The first 6 rows are patterns. Each new row is the sum of 2 different patterns, raised or lowered, with some noise. Before adding, each is slid sideways (what falls off one end comes back at the other) and multiplied by a number that may be negative. Names go in the order of the patterns.
Known rows, each followed by the names of its patterns:
[  8 -10   2  -1   9  -6 -12 -11   1  -2  -8  -2   3   3   1  -3   4   9
   0  -9  -2 -12   5  -5  -7  -2 -12  -7   0  -2  10  -7   9] => H
[-11 -11   2  -7 -12   3  11   4  11   2   9   3   0  -8  -2  10  -7  -8
   1   0  12  -9   2   3   4  -4   4 -11 -10   0   0   6  -9] => M
[  9  11  -6  -8 -11  -4 -10  -9 -12   8   3  -7   8   5  -7  13  11  -9
   7   6   1  12  -9  -1  -7  -3   7  -5 -10 -11   7   9  -1] => J
[ -8  -9 -11  -5 -12   3  -3   8  -2  -9  -1   0   7   4   1   0   8   7
  -5  12   1 -11  -3  10  -3 -12 -12   7   9   2   9  -8 -10] => A
[  6 -10 -10  12   6   4   5   9   1   8   5  10  -5  -3 -12   7   9   5
  10   3  -1 -10 -12   9  10   2  -7  -2  -6  -3  -5   0   0] => P
[  2  -4  -9   8   1  -5   9   7   1  11  -6   7   1  -2 -11 -11  11   1
   0  -6  -6   0   6  12   4   3   4   7  -4   9   1  -5 -11] => N

New rows. What belongs after each?
[-12   3   4   4  10  -6   3   5   3 -15  -1   8  -9  -5   2  -9 -11  -6
  13   8   1   8  -3 -13  -2  -8 -14 -13  -9  -2 -11  10  -3] => A N
[  7 -11 -16 -16 -15  -3 -13   5  -4 -17   4   7   2  -5 -19  -1 -14 -17
 -11  -9  11  -3   1  -5  -2 -14  -5   9 -10  -9   2 -12 -19] => J N
[ -3   4  -7  -4   5   8   1 -10   5   0   8   3   2   7  18  10  19   1
   8  -3   9   4   6  18   1  -3  -2  -5  19   5   6   0   6] => M P
[11  5  8  9 10 14  2 -5  3 -5  6 -2  3 -3 -5  6  8 -2 17  7 22  9 -9  7
 -1 19  7  0  2 14  8  7  2] => H A
[ -5 -14 -26  -1  -6 -17  -4 -13  -6  -3 -19  -8  -9 -16 -15 -16  -2 -11
 -16 -11 -10  -5  -7   4  -1 -11 -15  -8 -22  -5 -16 -18 -21] => M N
[-17 -19 -23  -2  -8  -9 -15  -2  -5  -6 -22 -13  -3 -19 -19  -3 -19 -23
  -9 -20 -25 -10 -26  -7 -12 -12 -14 -19  -9   3  -7 -13 -15] => H J
[  5   2   0   7  21  15   0  11  21  12 -12  -7  17   5   1  18 -13 -14
   6  -9  -9  -1 -15  15   3  18   5  -9   8  14  20   1  -3] => J A
[10  5 19  8 11 10 10  3  7 15  5  8  9  2 17 -8 13  8  7  4  4 -6  0  8
 15  9  7  4 -8 11  2  4  7] => H M
[  8  -5 -19  -5  -3 -14 -14   0  -5 -11 -14  -3   5   3   1 -18 -14 -21
  -8 -17 -15 -15 -13 -14   1  -9  -3 -12   2   6 -10  -3  -7] => H A
[ -5  -7   1  -2   6  -1 -13 -11  11  10  11   7  21   5 -11  -4   0   2
  -8 -15   4   8  -3   5   7   0  18  15  -6  14  17   6   8] => H J
[ 10   6   7  15  13 -11  -5  -6  -5 -16  -4  -7 -16   5 -18  -5   5  -5
   3  -2   9   0 -13  -2   5   8 -14 -20  -3  -4 -11  13   0] => H J
[-15 -14 -16 -21  -9 -14 -15 -17  -8 -24  -8 -11 -24 -16 -19 -26 -20 -16
 -15 -14 -13  -9 -19  -5  -7 -17 -19 -23 -17  -9 -15 -24 -25] => H N
[  4  -3  11  -6   2   8  -4   6  -7   0  -6 -17 -17   3   2  -1  -1   7
   7   6  -9  -1  10  -6 -12   1 -19  -4   0 -11  -6 -12 -14] => H J
[ 11   3 -15 -14  -1  -6  -7   0   9  11  -4  -7   3  13   2  -4   1  -8
   6  -3  -8   5  -3 -12  -2  -3   7 -10   9   5 -11  -3   2] => H P
[-11  -4  -8  -4  -3 -15  -7   2 -12 -11 -13 -18  -1  -5  -7 -14 -18 -13
  -3  -5   2 -17  -5  -1 -18  -7 -12   4 -17 -19 -14   0  -9] => H N
[ 11   4   4   6   5   3  -2   0  -4  -8  -2 -14  -1  -4  -5   1  -3 -11
 -18 -11  -8   1   3  -9 -14  -7   1   0 -10 -12  -2 -20  -8] => A P
[  1   8   7  -4  -7   3   1   3  -3   2   7   6  10  -6   4   1   2  -1
 -14  14   0  -4   5  10   0  18   6   6   3  -5   2   4  19] => M N
[-12   3   4 -21  -7 -19 -24 -22  -9 -23 -15 -20 -11   3  -5  -9  -8 -11
 -26 -13 -16 -15 -12 -16 -15 -11 -15 -13 -17 -19 -13  -2  -4] => J A
[-10  -5  -1   7   4 -14  -8   4   5   9  -1   4   7   0   7   0   5   7
 -17   0 -11 -11   0  -4  -5 -11  -4  11   9   6  -5  -2  -3] => H P
[ 14   8  10   6  -2   6  11   0  -7  -6   0  -5  11 -10   0  -3  10   4
  17 -11 -11   0  -5   6  -3   3   5  -3 -10  -7  11  13  11] => M P
[-12   4  -3  -8  -9   1 -15  -2  -4 -14  -5   6 -11 -19   0  -8   0 -10
 -14   4   3   3 -17  -2  -8   8   7  -5 -10 -20  -1   1   1] => M N
[-14 -12 -18 -17  -9 -18  -4 -15 -14 -12 -19 -10  -8   0 -24 -19  -7 -12
 -23  -3   1  -8  -9   0 -10  -7 -20 -21  -1 -23 -17  -4 -14] => J N
[  6  -5   3 -15   6  -5  -7 -13  -8   0   4   2  -8  -7  -8   5  11   5
  -3   3   8  -8  -6  -6 -14 -12  -9  -9 -10   6  -2 -13   6] => M N
[-11  11  -5 -10 -13  -5  -3  -3   5   2   2   1   1  -3   9  -1 -11 -11
  -8  -2 -12  -1  -3 -12   0   3  -3  12 -11   8   3  -9  -9] => H N
[11 -7 -3  7 11 11 -3 -2 -5  7  7  4 11 16 -5 -7  8  8  2  4  6 11 12  5
 17  5 -1  4 17  6 12 16  8] => J P
[11 19  9 -6 -7  9 -4 -9 13 21 19 18 16 20 18  0 -1 11  8 -1  7 -2 -2 23
 -4  4  8  0 11 10  5  3  2] => M J
[  7   8 -16  -6  -6  -6  -6   5  -5  -9 -12  -1  -4   4   8 -20 -16 -14
 -15 -20  -9 -19  -7 -15   3  -5  -2 -12 -12  -5 -10  -7  -5] => A P
[11 19  2 16 10  6  7 15 26 13 -1 -3 14  1  8 22 28 23 30 17 29 14 15  0
 13 27  8  6 10 11 23  6 10] => M A
[  8  -1   3   5  13   5   7   5  14   4  -5   3   7  -1   2  15   1  -8
 -14  -1  14   9  10  -9  -7  -8  -7 -10  -3  -7   7  -8   1] => A P
[  4  -1  -9 -12  -3   3   4  -1   0  -7 -10  -3 -13 -10  -8 -10   1   3
 -17  -4   2  -9  13   0 -19  -6   4  -7  -3  -8   5  -5   4] => M J
[ 14   6 -11   4  13 -12   0  11   2   8  -2   5  -7   5   2   0  -9 -11
  -1   0   7   9  11 -11 -12 -10   1   0  -6  -9  12   9 -10] => J N
[ 9  0  8 15 -2 -8 -2 -2 -1  0 -9 14 -3  8 11 11  6 15 20 -7 -1 11 -9 -9
  9  0 18  0 10 13 22 11 -8] => J N
[ -9  11  -5  -8  -1   0  -2 -12   9   8   3   6   6   6   9  -6   3   1
   1 -10 -13   9   6   2   4  -7   4   9  10  10   6   3   6] => H N
[ -6  11   5   1  13  -4  17   1   3  -1  12  23 -11  -3   5   9  19  -3
   0  -5   4  -1   3 -11   0  -3   3  14   7  -7  -1  13  -8] => M N
[-13   5  -1   1   2  -9  -7 -14 -17  -5  -5 -21 -23  -2  -2   0  -9   1
 -11 -12 -20  -9 -25 -23 -17  -2  -2 -21 -12 -13 -13  -5 -10] => M J
[  6   5 -19 -15   1  -4 -10   1  -2   8 -11  -4  -7   7   1 -12 -19 -17
 -10 -13  -1 -19 -18 -23   1  -8  -4  -9  -4  -6  -4  -6   3] => M P
[ -9  -8  10   2 -16 -10  -6 -16  -9  -8 -19 -22 -15  -8 -14   7 -14 -19
  -5 -10 -11   0  -7   6 -15 -19 -19 -13   2  -4  -7 -10 -13] => P N
[ 11  -1  -1  -4  -5  -3  -1  -5   1  -8   3  -3   3 -10   0   4 -15  -2
   8 -13 -12  -5  -2  -9  -6 -14   6  -5  10   5  -9   1   0] => M J
[-23  10   4   3 -15  -9  -7  -3  -6   2   4   0   8  16  15   6  -6   4
   0 -23 -14  -8 -18 -24   1 -11  -3  -3 -26  11   4   2  -2] => M J
[ 6  1 -3  3 10 14  3  2 12  2  2 19  9 -5  0 16 12 -5  4  6 -4 17 18 12
 19  9 14 14  2  0 -8 15 12] => A N
[  7   5  -2   8  17   7 -13  -8  -8   4  -5   3   4  11   4  -7   3  14
   7  -7 -11   6  -3  -7  -2   0  -5   4  12   3   9  -8   3] => M P
[  2   0 -14  11  11  -1  16  10  -6  -3  -5   8  16  -5  -7  -6  -7   2
  -7  -7  -7  10  -3  -9  16  12   0  -2   0  -2  -1  -2   0] => J P
[ 4  7  5  6  3  9 26  2 12 23 19 -2 21 22 18 -5  3  5 -6 24 21 14 26 27
 16 30  2 19  4 11  9  2 19] => A N
[10  1  5 11 -3 11 21 22 -1 21 29 18  7  3 16  0 13 16 21 20 19 15 25 12
 16  4 17 26 14  7  4  1 15] => H A
[ -6 -18 -10 -15 -19 -12 -10  -6 -10  -4  -1 -15   1  -2  -7 -13 -18 -13
  -3  -9 -18 -17  -7  -7  -9 -14  -2  -5  -8 -12  -3 -20   0] => H N
[-21  -1 -15  -8 -12   3   3  -6  -2   0  -2  -5 -18  -2  -8  -7 -12 -10
  -9   8   3   1 -10  -9   4   3  10  -3  -2   4 -15 -10 -16] => H M
[ 9 18  5  5 16 27 14 26 15 14 19 18 18 15 13 10  9 16  5  8 28 18  8  6
 18 27 25 13 11 13 13  9  9] => H N
[  4  13   1  -2  11  -6  -2  -7  -6  -9 -15  -5  -3   4  -6   3  -9   5
  12   1   9   6   1  -4  -6   4 -16 -19   7  -9  -9  -7   2] => H N
[  0 -11  -5  13  18  -1 -11  -3  -6   7   6   4   6  10   0   3  -5   8
  -8   8   3   2   2  -8   2   2  -2  -8 -16   8 -20  -8  15] => H A
[  0 -20   0   2  -3  -4   4 -19 -20 -11  -8  -5 -19 -23 -12  -2 -16 -13
   0   1   5  11  -9   7   0  -5  -7 -13   3 -16 -15   0  -8] => M J
[  4  14  15  -1   0   6  -7  -5  -7  -4   3  -8   4  -4   5  -7  -7 -10
 -14   2 -10   6  17  -4 -16   2  15  12  -2  -6   2  -7   6] => A P
